The rows are grouped in 4 ways, from coarse to fine. Each group lies inside one group of the grouping before and may be the whole of it. The rows also spread widely along 16 directions, which tell nothing about the answers.
In the rows, 128 means zero.
Some rows, each with its group in each grouping after it:
[133  45 160 105 150 101  92  76 112 147 130 159  99 119 153 150 122 117
 119 149 143 157 107 121 136 100  96]  gufe zukom petob sed
[ 71  38 161 142 138 121 128  37 146 127 100 153 108 103 152 141 147 131
 121 122 123  70 157 148 204 169 127]  gufe zukom banis pido
[119  39 185 120 164  89 115 110 104 167  80  77 159 149 150 100 160 157
 113 134 133 133 163 118 122 105 103]  kiz nez vut Geni
[124 123 148 131 120 139 142 166 155 149 102  94 148 164 181 125 155 145
  97 123  83  92 155 110 123  94 117]  kiz kevib sotul vugok
[ 89 153  87 152 124 121 134  85 121 123 123 133 168 128 134 125 113 158
 112 137  73 120 138 137 164 156 127]  gekop lenap Semig vegef
[131  92 121 130 155 152 158 128 130 121 146  70 102 189 119 124 182  83
 113 176 117 147 153  61  97 150  93]  gekop nog buno kekag
[132  89 147 121 152 109 131  90 196 120 132  80  77 150 129 130 150 145
 158 182  90  14 144 113 160 127  91]  kiz sez Zaz piluk
[138 132 130 162 160  98 129 109 160 117 182 129  88 215 121 117 119 146
 181 204 111  43 147 126 144 127  82]  gekop vutiz daka tipas
[111  83 126 151  85 141 150  98 142 136  89 165 105  87 140 144 141 131
 130  65 126 121 115  96 190 155 179]  kiz nez vemo fev
[118  81 190 147 138 114 122 114 120 141  89 125 137  92 165 104 185 128
  77 130 139 161  98 123 167 110  68]  kiz nez vut meb
[122 126 118 125 125 120 159 116 177 126 118  83 123  72  94 139  98 152
 149 150  91  59 123 149 173 117 130]  gekop nog Zogem Vuk
[121 148  87 139 144 124 160 133 117 125 100 101 112 102 105  77  64 195
 117 158 100 130 169 148 155 113 158]  kiz kevib surop fekop
[119 124 167 172 107 131 151 144 142  90 170 147 137 153 149 155 192  85
 139 162 156  85  91 115 144 131  59]  gufe Nor ruf lepi
[123  61 149 125 149 131 164 133  82 143  81  74 111 145 122 131 119 162
 119 145 115 181 137 169 142 100 176]  gekop lenap Pev Rugiz
[109 162 124 164 144 163 166 174 168 147 167 104  68 129 146 125 162  86
 114 181 138  85 156  85 137 120 103]  gufe zukom petob vel
[112  50 174 136 126 143 162 163  96 112 111  76 121 153  90 120 132 146
 118 159 137 143 170 164 147  97 159]  gekop vutiz vit Dab
[113  11 189 113  96 112 100 126 170 117 126 138 120 168 137 129 192 114
 113 128 118 101 146  53 150  70 110]  kiz kevib surop leguk
[146 103 107 137  99 146  88 101  84 112 140 128  81 108  62 127 153 122
 165  89 165 173 122  31 127 158 203]  kiz sez Zaz tof
[ 74 125  86 132 124 124 145  80 100 152 113  83 144 101 146 170 177 120
 112 177  96 182  94 136 158 145 135]  gufe Nor ruf pifes
[180 150 115 115 123 162 188 156 152 124 112  70 112 113 122 167  89 136
 137 126  79 102  97 156 126 123 133]  gekop nog Riku nido
[153  75 149 134 148 114 152 145 106 168 117 150 102 160 180 134 153 102
 125 132 155 204  93  68 105  92 103]  gufe zukom banis fami
[115 121 140 110 129 110  72 119 134 149 178 140 154  89 105 150  91 113
 155 120 166  38 164 106  91 112 124]  gekop nog Zogem pil
[101 100 116  75 112 112 148  95 104  67 124 118 167 100 137 188 123 132
 146 157 121  95  63 139  90 110 138]  gekop lenap Semig gav
[125 129 130 143 174  94 148 108 105 131 111 111 162 100 117  88  92 164
 161 125 162  91 145 117 104 145 116]  gekop nog buno denab
[147 141 172 133 141 119 108 161 109 133 146 136 111  88 135 127  99 140
 137 146 183  94 111 166 112  73 108]  kiz kevib sotul tes
[130  43 153 131 142 142 178 163 107 108 148  99  97 171  94 123 137  91
 130 161 172 141 164  95 100 118 123]  gekop lenap rugib Kos
[146  91 122  89 102 121 103  89 129 112 159 125 146 128 105 200  71 132
 141 156  80  90 109 188 143 117 112]  gekop vutiz vil Vuza
[128 136 117 117 123 135 145 167 146 157 121  83 135 129 137 130 117 140
 116 136  98 107 162  90 110  98 137]  gufe Nor vikab mibi
[108 164 151 182 170 121 121  89 117 100 137  91 101  98  98  78 162 159
 151 166 161  74 146 123 159 169 104]  gufe Nor ruf pifes
[ 92 122 127  80 142 148 123 125 125 113 134 106 114  91 131 146  98 133
 120 146 147  46 165 124  76 110 175]  gekop nog buno kekag
[154  93 134 145 131 101 110 117 132 143 150 166 148 141 120 101  87 129
 113 124 124 139 166  92 139 128  61]  gufe Nor ruf pifes
[121  81 158 156 126 135 109 135 113 138 151 136 178 151 103 107 126 104
 110  94 151 112 203  90 118 152 101]  gekop nog buno kekag
[102 104 107 123 127 146 129  94  59 102 132  77 143 163  98 169 146 128
 128 174 113 174 123 166 121 147 165]  gekop nog buno denab
[135  73  93 102 129 118 146 114 103 125 116 102 104 138  80 136  99 146
 175 128 134 154 136  76 100 117 202]  gekop nog Zogem pil
[106 117 148 114 136 110 135 137 159 111 158 150 130 200 197 159 155 116
 125 196 110  67  97 118 100  70  79]  gekop nog buno denab
[ 94 102 112 145  87 130 159 136 134 116 113 125 146 136 128 136 160 133
 118 131 100 150 126  82 162 116 148]  gufe Nor vikab mibi
[141  85 138 114 122  97 142 144 105 140  87 123 170 202 156 137  83 200
 139 115  71 141 131 145 119  68 172]  gekop lenap Semig gav
[125 149 161 160 110 147 126 166 123  99 119  81 114 118  99 100 175 159
 140 125 144  96 135  97 139 102 164]  kiz kevib sotul vugok
[ 99 110 148 144 156 103 108 130 102 134 120 119 108 128 104  64 116 186
 130 159 147 136 167 102 139  85 158]  gekop vutiz vil Vuza
[121 125  97 172 116 122 140 128 127 179 175 144 131 135 107 151 101 102
 155 141 131 131 146 129 166 146 120]  gekop vutiz vil Vuza
[ 90 166 123 174 137 164 156 180  90  98 167 122 116 113 103  89 157  98
 132 141 212 107 178  51  85 148 149]  gufe zukom petob vel
[172  93 144  92 128 118 101 112  82 112 148 121 158 123 113 167  94 119
 134 134 136 152  93 141  84 117  92]  gekop vutiz vit Dab
[183  88 167 117 142 135 110 129 111 134 120 172  88 118 142 115  72 136
 118  82 166 114 145 117 103 123 121]  kiz nez vemo fev
[126 104 164 157 125 157 167 161 113 125 135 128 130 154 168 150 188  75
 110 122 154 144 100  99 114 131  97]  gekop lenap Pev Rugiz
[150 153 113 115 158 167 180 152 109 117 161  62 117 141 142 170 147  68
 137 170 149  92 129 110  50 164  88]  gufe zukom banis fami
[113  68 127 164 133  73 160  84  99 106 134 136 192 168 134 141 165 115
 163 165 135 159  87 114 147 148  56]  gufe zukom petob vel
[ 94 115 143 130 190 119 112 102  94 173 109  96 132 126 161  96 143 138
  95 152 142 146 164 116 104 127 115]  gekop nog buno denab

New rows. What belongs after each?
[107  88 111 124 157 121 137 109 163 173 141  85  89 126 108 119 137 108
 134 163 122 104 176  66 132 127 130]  gekop nog buno kekag
[ 88 141 126 144 107 148 113 107 127 102 165 144 112 167 139 182 161 118
 162 146 130  54 117 130 131 135 174]  gekop nog Zogem pil
[144 122 109 113 132 110 100  62 107 154 111  82 143 111 142 171 169 126
 124 148  78 197  58 113 143 139  93]  gufe Nor vikab mibi
[113  92  95 135 135 153 161 150 121 159 158 164  97 170 136 125  80  99
 132 115 155 102 216  77  92 155 164]  gekop vutiz daka tipas
[150  98 125 120 134 115  95  47 119 152 118 139  80  73 118 167 104 140
 157 117 127 142  85 142 173 147 141]  gufe Nor vikab mibi
[137  76 141 160  95 141 108 158 112 134 172 130 125 193  75 133 114 117
 146 122 144 110 209 117 137 121 152]  kiz kevib sotul vugok
[137 178 164 131 143 121 109 125 102  90 128 110 171 133 171 136 145 156
 110 162 113  98  82 166 107 110  62]  gufe Nor vikab mibi
[163  99 171 145 150 111 131 139 101 143 142 101 175 166 140 146 134 112
 130 138 130 134 114 152 109 121  53]  gekop lenap Pev Rugiz
[157  65 178  84 137 104  98 110 144 153  89 116 140  63 146 127 106 148
 123  83 137  90 124 104 114  89 111]  kiz kevib surop leguk
[124  66 159 142  99 155 147 162 135  89 138 148 145 162 121 110 123 113
  96 108 136  86 199 104 130 128 110]  kiz kevib surop leguk
[122  56 111 110 118 144 170  88 111 152 110 104 144 170 171 213 145  90
 137 118  98 135 125 143 121 176 134]  gufe Nor vikab mibi
[119 155 144 164 129 154 209 168  90  92  96  94 135 101 132 132 133 152
 162 116 169  91 114 153 121 142 179]  gufe zukom banis fami
[126  96 160 186 130 134 126  82 148 123  95 148  55 114 129  91 169 157
 129 111 120 129 115 110 232 155 137]  kiz sez Zaz tof
[174 107  82 108 140 112 149 131 144 223 117  86  99 108 132 152  89 115
 140 123 102 162 130  86 118 118 128]  kiz nez vemo fev
[126  98 135 157 144 100 136 111 133 106 147 160  91  89  82  81 104 136
 145 151 167 125 126  85 160 115 104]  gekop lenap Pev Rugiz
[188  86 172 121 124 135 103 125  89 132  96  72 136 108  87 130 102 159
  94 117  99 180 127 184 154 114 108]  kiz nez vemo fev
[141 140 138 127 140 104  84  96 140 120 151 111  88 120  99 129 124 161
 141 181  97 116  92 127 160  82 118]  gekop lenap Semig gav
[ 70 136  80 142 103 159 131  68 104 122 147 168 123 117 170 194 149  92
 138 115 137  82 121 133 140 205 169]  kiz sez Zaz tof
[ 97  31 147 128 114 105 144 104 117 155 116 119 198 130 132 162 142 104
 138  88 137 112 151 104 129 146 124]  gekop lenap rugib Kos
[126 117 101 122  63 179 205 140 132  43 134 166 131 132 140 192 121  99
 119 123  99 112  73 137 140 154 139]  gekop vutiz daka tipas
[101 103 140 143 121 105 161 124 148 111 110  91 129  98  98 116 123 167
 156 159 128  49 146 149 171 114 143]  kiz nez vut meb
[133 154 107 173 176 151 214 136  90 116 121 161  76 119 175 107 110 110
 123 151 179 167 104 129 120 168 103]  gufe zukom petob vel
[142  88 130 155 126 125 151 166 111 232 120 139 176 157 174 151 110  97
 113  67 128 178 156  99 116 124 122]  gekop lenap rugib Kos
[135  77 144  79 134 178 149 139 141 127  86  35  74  91 104 129 140 131
 103 113 112 108 181  75 104 129 180]  gufe Nor vikab mibi
[101 152 102 124 124 132 149 101  82 113  95 116 139 111 160 165 157 149
 145 130 125 161  50 124 113 127 189]  gekop nog buno kekag
[128  93 127 106 130 116 139 150 144 122 154 127 177 149 135 126  92 109
  92 151 101  94 167 102  93 103  56]  gekop lenap Pev Rugiz
[100 145  70 133 110 103 159 113 101 137 126 163 189 154 178 173 103 142
 160 116 106 120  91 119 106 133 157]  gekop lenap Pev Rugiz
[143 114 174 131 121 137  99 118 143 108 159 155  90 106 124 149 113 120
 148 117 170  21 138 139 129 130 121]  kiz nez vemo fev
[121 124 118 133 155  97 194 130 136 170 110 125 157 118 202 151 143 111
 166 124 148  99  78  93  93 136  97]  gekop vutiz daka tipas
[112 149 130 200 121 144 142 175 109 137 180 106 124 201 106 115 167 104
 133 171 149 109 183 116 137 141 114]  kiz nez vemo fev
[121 122 129 185 129 101 128  91 131 201 118 180 117  65 141 137 107 135
 169  64 162 127 100 115 192 146 157]  gekop lenap rugib Kos
[ 90  98 146 157  91 144 137 147  98 109 144 132 193 139 124 145 167  95
  89 120 132 149 135 114 137 131 109]  gekop lenap rugib Kos
[115 152 143 169 164 101 102 127  79  74 166 169 101 144  89  56 110 168
 145 189 189 138 128 115 121  96 117]  gekop nog Zogem Vuk
[178 120 163 118 115 145 129 170 124 118 128 113 118 144 138 144 104 137
  91 144 101 129 116 166 126  83  94]  kiz nez vemo fev
[125 135 167 157 175 117 170 123 119 114 118 132 138  93 168 103 148 117
 119 148 172 113  84 136 121 135  48]  gekop nog Riku nido
[168  88 186 106 163  98 109 138 107 188 105  57 128  78 114 138 125 147
 182 102 176 111 111 109  88  90 146]  gekop vutiz vit Dab
[125 116 170 105 142 179  91 136 108 154 124  93 116 156 172 159 134 122
  49 131  87 125 165 167 111 109 129]  gekop lenap rugib Kos
[141  92 125 115 131 157 166 147 111 125 148  98  99 133 135 165 167  59
 102 172 139 183 104  87  99 123  88]  gufe zukom banis fami
[122 117 101 172 117 151 191 128 172 138 150 129  74 176 125 158 127 109
 154 157  94  92 135 136 187 148 141]  gekop nog Riku nido
[107 111 122 114 129 129 109 148 104  99 171  92 107 171  91 121 158 119
 132 196 147 130 162  59  82  94 137]  gufe Nor vikab mibi
[158  97 118 116 160 125 145 157  82 187 156 104 161 123 123 148  84  74
 109 148 157 193 144 136  70 124  68]  gekop nog Zogem Vuk
[149  65 144  95 115  96 139  87 146 133  81 104 142  90 155 178 154 138
 148 115  91 147  40  99 148  98 115]  gufe zukom petob vel
[153 167 129 135 135 114 112 185 125 133 159 106  88 123  87  94  93 163
 142 180 142 130 141  94 115  52 135]  gufe Nor vikab mibi
[163 130  83  99 110 176 186 121 121  92  98 107  99 117 133 163 104 127
 131  96  97 136 107  91 101 172 167]  gufe Nor vikab mibi
[141 100 120 106 120 160 198 143 159 143 108  85  59  71 125 176 124 108
 163 119 136  93  95 107 130 129 183]  gekop vutiz daka tipas
[135  73 138 103 145 121 130  67 118 153 112 118 113  77 154 179 131 101
 105 139 115 170  64 154 151 131  91]  gekop lenap rugib Kos
[155  86 142 131  91 149 132 113 123  86 126 131 136 147 125 163 139 119
 112 119  91 131 104 142 160 148 101]  kiz sez Zaz tof
[ 82  70 170 134  93 116 130 154 106  67 131 135 186 107  74 102 111 154
  95 145 135 115 162 144 155  78 128]  gekop lenap Semig gav
[121 164 100 166 114 139 145 127 111 133 144 109 197 159 137 151 145 113
 112 135  86 143 119 135 136 160  92]  gekop nog buno kekag
[107  90 141 136 132 119 144 124 155  88 155 147 118 111  97 102 104 124
 133 147 149  50 167  93 137 124 101]  gekop lenap Pev Rugiz
[ 99 165  93 156 110 143 201 110  89  81  94 144 138 115 178 160 158 141
 154 122 143 117  52 141 132 171 168]  kiz nez vut Geni
[144 163 120 163 180 149 206 142  95 133 134 134 102 104 165 126 107  94
 124 155 179 150  87 161 107 160  75]  gekop nog Riku nido
[130 124 133 143 160 156 120 107 116 160 123 109  57 143 178 122 210  94
 110 137 144 169 110  57 116 144 121]  kiz kevib surop fekop
[136  93 137 158 140 146 186 159  69 132 123 165 111 147 155 125 137  92
 129 102 194 204 105  86  95 139 141]  gekop lenap Semig gav
[112  52 102  92 111 175 156 104 133 183 103  70 110 102 144 199 137  77
  91 114  89 144 162 142 140 160 153]  kiz kevib sotul tes
[125  56 141 138 112 101 138  72  89  48 100 144 130 123  72 102 143 171
 170 118 145 159  87  86 157 146 156]  gekop vutiz daka tipas
[133 122  76 111 138 166 163  93 110 117 110 100  66 112 111 138  78 142
 121 136 108 116 163 142 129 179 181]  kiz nez vemo fev
[127  83 163 164 117 143 126 161  78 166 115 153 175 146 153 108 143 105
  80  71 164 178 177 100 119 141 112]  kiz nez vut Geni
[150 129 104 136 106 116 126 147 156 211 110  92  79  93 106 143 106 158
 148 127  91 149 120 109 182  75 190]  kiz nez vut meb
[148  96 149 154 151 136 164 103 104 141  55 106 133 206 200 117 160 167
 110  99  80 151 128 139 143 165 126]  kiz nez vut meb
[162 124 163 160 166 146 184 118 148  95 117  97  83  80 101 106 123 124
 161 122 166  66 114 135 147 173  94]  gekop nog Zogem pil
[137 122  81  95  77 137 159 132 141  96 131  84 180 116  97 174 123 121
 141 121  70 111 105  79 108 139 135]  gekop vutiz daka tipas
[165 118 114 101 140 154 147  94 132 117  99  99  97 136 146 154 109 143
 121 107  77 121 107 113 116 153 144]  gekop lenap rugib Kos
[148 119 127 101 130 151 172 151 137 133  93  97 110  83 138 148  77 151
 149  90 128  68 145 115 102 123 183]  gufe zukom petob sed
[113  45 190 157 142 134 138 130  58 124 112  98 136 186 116 126 157 139
 123 145 152 169 156 180 144 128 141]  gekop vutiz daka tipas
[ 95  44 169 131 116 133 131  95  99  99 117 172 126 139 145 155 146 119
 120 120 157 135 112 145 147 125 149]  gekop nog buno kekag
[154  73 115 101 109 156 142 159 102 158 116  92 141 174 141 161 124 105
 102 107 102 174 163 100  86 119 145]  kiz kevib sotul vugok
[135  72 124  77  95 118 127 129  97  71 118  95 177 103  93 141 130 130
 119 135 126 149 110  89  83  98 119]  kiz kevib sotul vugok
[129 158 136 170 140 154 173  92  89  63 106 125 121 135 137 135 136 158
 156 114 131  96  88 172 148 189 150]  gekop lenap Semig gav
[133 141 137 151 124 149 196 144  98 113  96  81 143 135 161 174 128 149
 140 148 113 109  88 235 151 133 139]  kiz kevib surop leguk
[ 92 129  93 145 120 108 154 138 143 130 132 112 123 106 105  93 149 135
 141 157 141 107 148  44 134 117 140]  kiz nez vut Geni
[ 91 145 142 149 106 158 175 182  92  83  92  77 117 128 125 111 174 166
 108 156 134 134 122 134 134  94 193]  kiz nez vemo fev
[144 122 107 155 158  98 145  85 113 155 114 114 102  80 102 120  83 160
 172 140 136 141 115 142 171 145 136]  gufe zukom petob sed
[156 108  86 122 123 111 210 159 117 165 130 100 160 134 135 174  89 108
 174 137 123 152  91 122 101 124 118]  gekop vutiz vil Vuza
[129 142 136 145 163 179 140 151  79 134 132 125  88 153 153 114 130 110
  86 138 153 169 153 127  93 140 137]  gekop nog Zogem pil
[153 126 125 159 144 116 142 164  94 200 142 158 103 117 156 130 137  91
 151 108 195 203 100  48  97 104 131]  gufe zukom banis fami
[104 168 136 166 163 120 125 152  92 149 162 136 116  90 123  92 107 132
 133 162 203 107 166 126 109 120 117]  gufe Nor ruf pifes
[161  93 180 129 130 131 116 125 126 162 127 125 101 107 139 168 114 129
 149 111 140 112  95 164 150 105 131]  gekop vutiz vil Vuza
[138 153  75 134 153 100 159 108 114 152 123 130 123 136 174 123 135 125
 120 177 110 185  74  91 117 129  76]  kiz nez vut Geni
[150 105 146 106 103 143  98 142  86  91 153 109 165 180 116 168 106 136
 114 150 106 114 144 177  99 101 120]  kiz kevib surop leguk
[163 137 122 186 151 104 131  81 113 142  92  83  85 133  83  94 118 208
 203 117 117 124 124 143 193 156 177]  kiz kevib sotul vugok
[127  95 147 117 151 111 150 102 101  66 140 130 148  86 122 116 126 104
 121 163 185  90 112 127  91 155  44]  kiz nez vemo fev
[162 137  99 126 130 152 136  86 183 158 109 161  56  91 159 133  78 142
 107  95  72 109 133 100 176 156 129]  gufe Nor ruf pifes
[110 157 113 169 103 128 167 196 105 182 155 142 198 147 166 169 116 100
 145 105 148 114 130 127 102 111 138]  gekop lenap Pev Rugiz
[140 135 122 148 142 156 131 151 130 194 179 165  85 149 166 160  96  77
 116 135 145 117 156 131 119 135 108]  gekop vutiz daka tipas
[139 140 158 178 136 133 182 147 154 143 118 137 125 146 168 146 125 136
 165 106 136  56 110 157 154 137 127]  gekop nog buno kekag
[161 107 116 102 105 145  93 115 159 136 168 143 101 113 124 165 126  82
 130 107 122  87 131  52 107 141 105]  kiz sez Zaz piluk
[105  57 153 155 145 122 183 144  74  83 128 102 156 185 106 105 168 114
 158 139 187 129 156  81  85 149 129]  gekop lenap Pev Rugiz
[132 109 132 168 142 114 140  85 139 120 143 146 120 178 136 135 133 135
 178 120 123  64 131 112 150 169 116]  gekop lenap Pev Rugiz
[179 121 139 158 123 130 119 118 129 135 157 149 118 108 119 137 132  90
 136 111 146 136  98  98 145 160  60]  kiz sez Zaz piluk
[139 128 131 121 153 122 144  77 145  99 104  98 124  61 111 115 132 141
 158 108 136  75  97  87 123 167 113]  gekop nog Zogem Vuk
[142 111 181 141 151 105 116 141  83 160 112 132 163 135 175 133 138 140
 131 114 161 145 108 131 101  95 106]  gufe zukom banis fami
[107 146 125 183 127 129 124 134 134 203 107  73 160 108 113 107 165 142
 129  91 107 141 162  82 169 141 159]  gekop nog buno kekag
[165 118 154 116 161 125 135 121 100 131  83  70 130 111 128 120 129 162
 132 120 119 157  93 129 108 115 129]  gekop nog Zogem pil
[139  69 174 142 142 115 146 127 127 168 120 126 133 100 130 145  94 125
 163  94 176  70 162 152 136 139 122]  gufe Nor vikab mibi
[165  53 173  91 147 152 119 103 117 105  85  98  87  97  92 112  81 162
  99 105 117 134 155 143 136 120 150]  gekop nog buno denab
[108  81 136 111 156 105  86  41  97 139  99  52 119  82  85 126 143 170
 130 160 108 145 142 143 162 143 141]  gufe Nor ruf pifes
[103 131 138 145 125 167 137 148  78 104 134 107 154  95 105 115 167  96
  96 116 172 161 138  88  97 152 131]  gekop nog Zogem Vuk
[181  69 192 127 129 144 124 158  87  96 135 131 147 212 136 139 123 124
 117 103 137 137 137 125  82 115 103]  gekop lenap rugib Kos
[131 111  94  95 120 136 158 144  74 116 128  77 143  84  74 157  66 138
 150 144 151 139 149 146  87 125 178]  gufe Nor vikab mibi
[123  65 107 109 129 119 164 136 112 182 149  83 163  95 116 181 131  55
 127 144 144 167 121 103 100 129  90]  gekop lenap Pev Rugiz
[ 77 114 155 166 132 119 150 128 115 115 149 122 147  98 116 128 141 122
 125 180 157  94 131 181 170 126  95]  gekop vutiz daka tipas
[ 98  79 126 103 147 139 181 123 118 159 103  79 130  68 146 163 135  92
  94 162 133 159 109 151 127 119 114]  gekop nog buno denab
[129 120 117 140 127 125 121 148 112 130 159  58 144 144  59 115 147 122
 151 156 132 122 182  60 105 126 133]  gufe zukom banis fami
[100 127 129 159  93 147 134 156 135 127 156 138 111 125 101 138 130 125
 143 128 140  94 152 106 157 114 176]  gekop vutiz vit Dab
[106 135 127 187 130 109 178 170 134 130 150 183 147 130 153  92 111 120
 151 125 186  69 156  95 131 137  97]  kiz sez Zaz tof
[ 64  98 129 190 133 111 110  86 154 169 152 154 126 101 112  93 157 109
 103 137 132 120 177  84 210 149  97]  gekop lenap rugib Kos
[ 91 153 111 137 138 143  95  74 102 182 105 116 141  69 150 147 142 136
 124  78 127 126 128 111 134 164 181]  gekop nog Riku nido
[148 119 164 182 129 122 157 149  87  85 140  96 160 199 109 123 153 142
 139 176 126 148 118 174 150 130  73]  gufe Nor vikab mibi
[108 129  91 103  94 152 131 113 159 123 158 113 102 105 120 200 120 106
 165 130 112  38 137  92 121 137 185]  gufe zukom petob sed
[119  78 130  97 144 142 114  81 138 120 161 131  70  82 110 158 141  70
 139 142 176  94 122  68 101 148 125]  gekop nog buno kekag
[129  71 151  99 120 154 132  97 111 153 113 135 100  76 157 202 133  90
 117  97 142 148  78 145 131 130 152]  gekop lenap Semig vegef
[119  57 125 153 127 169 125 126 102 176 158 135  95 132  81 134 116  69
 124  88 179 153 218  79 129 176 170]  gekop nog buno denab
[ 80 140 110 135 116 139 191 182 109 113 127 117 183  85 130 115 116 118
  92 143 144 129 144 111 105 109 124]  gekop lenap Semig vegef
[115 136  89 108 133 126 125 125  68 166 127 112 155  85 134 151 110 117
 131 118 160 175 128  92  73 134 158]  gufe Nor vikab mibi
[155 156 169 145 152 146  61 109 134 126 135 127  57 137 131 101 140 166
 124 125 119  96 142  90 144 112 143]  gufe zukom petob sed
[ 96 115 102  86  96 169  91  86 124 147 131 103 133  92 151 204 151  95
 110  98 105  84 144 111 106 158 175]  kiz kevib sotul vugok
[125  80 122 154 130 124 179 108  95 105  97 116 162 165 126 125 114 151
 110 141  84 176 125 169 167 148 108]  gekop lenap Pev Rugiz
[136 127 133 121  91 167 128 126 141 164 140 138  96  95 179 223 144  75
  93 128 106 125  72 175 159 121 117]  kiz nez vemo fev
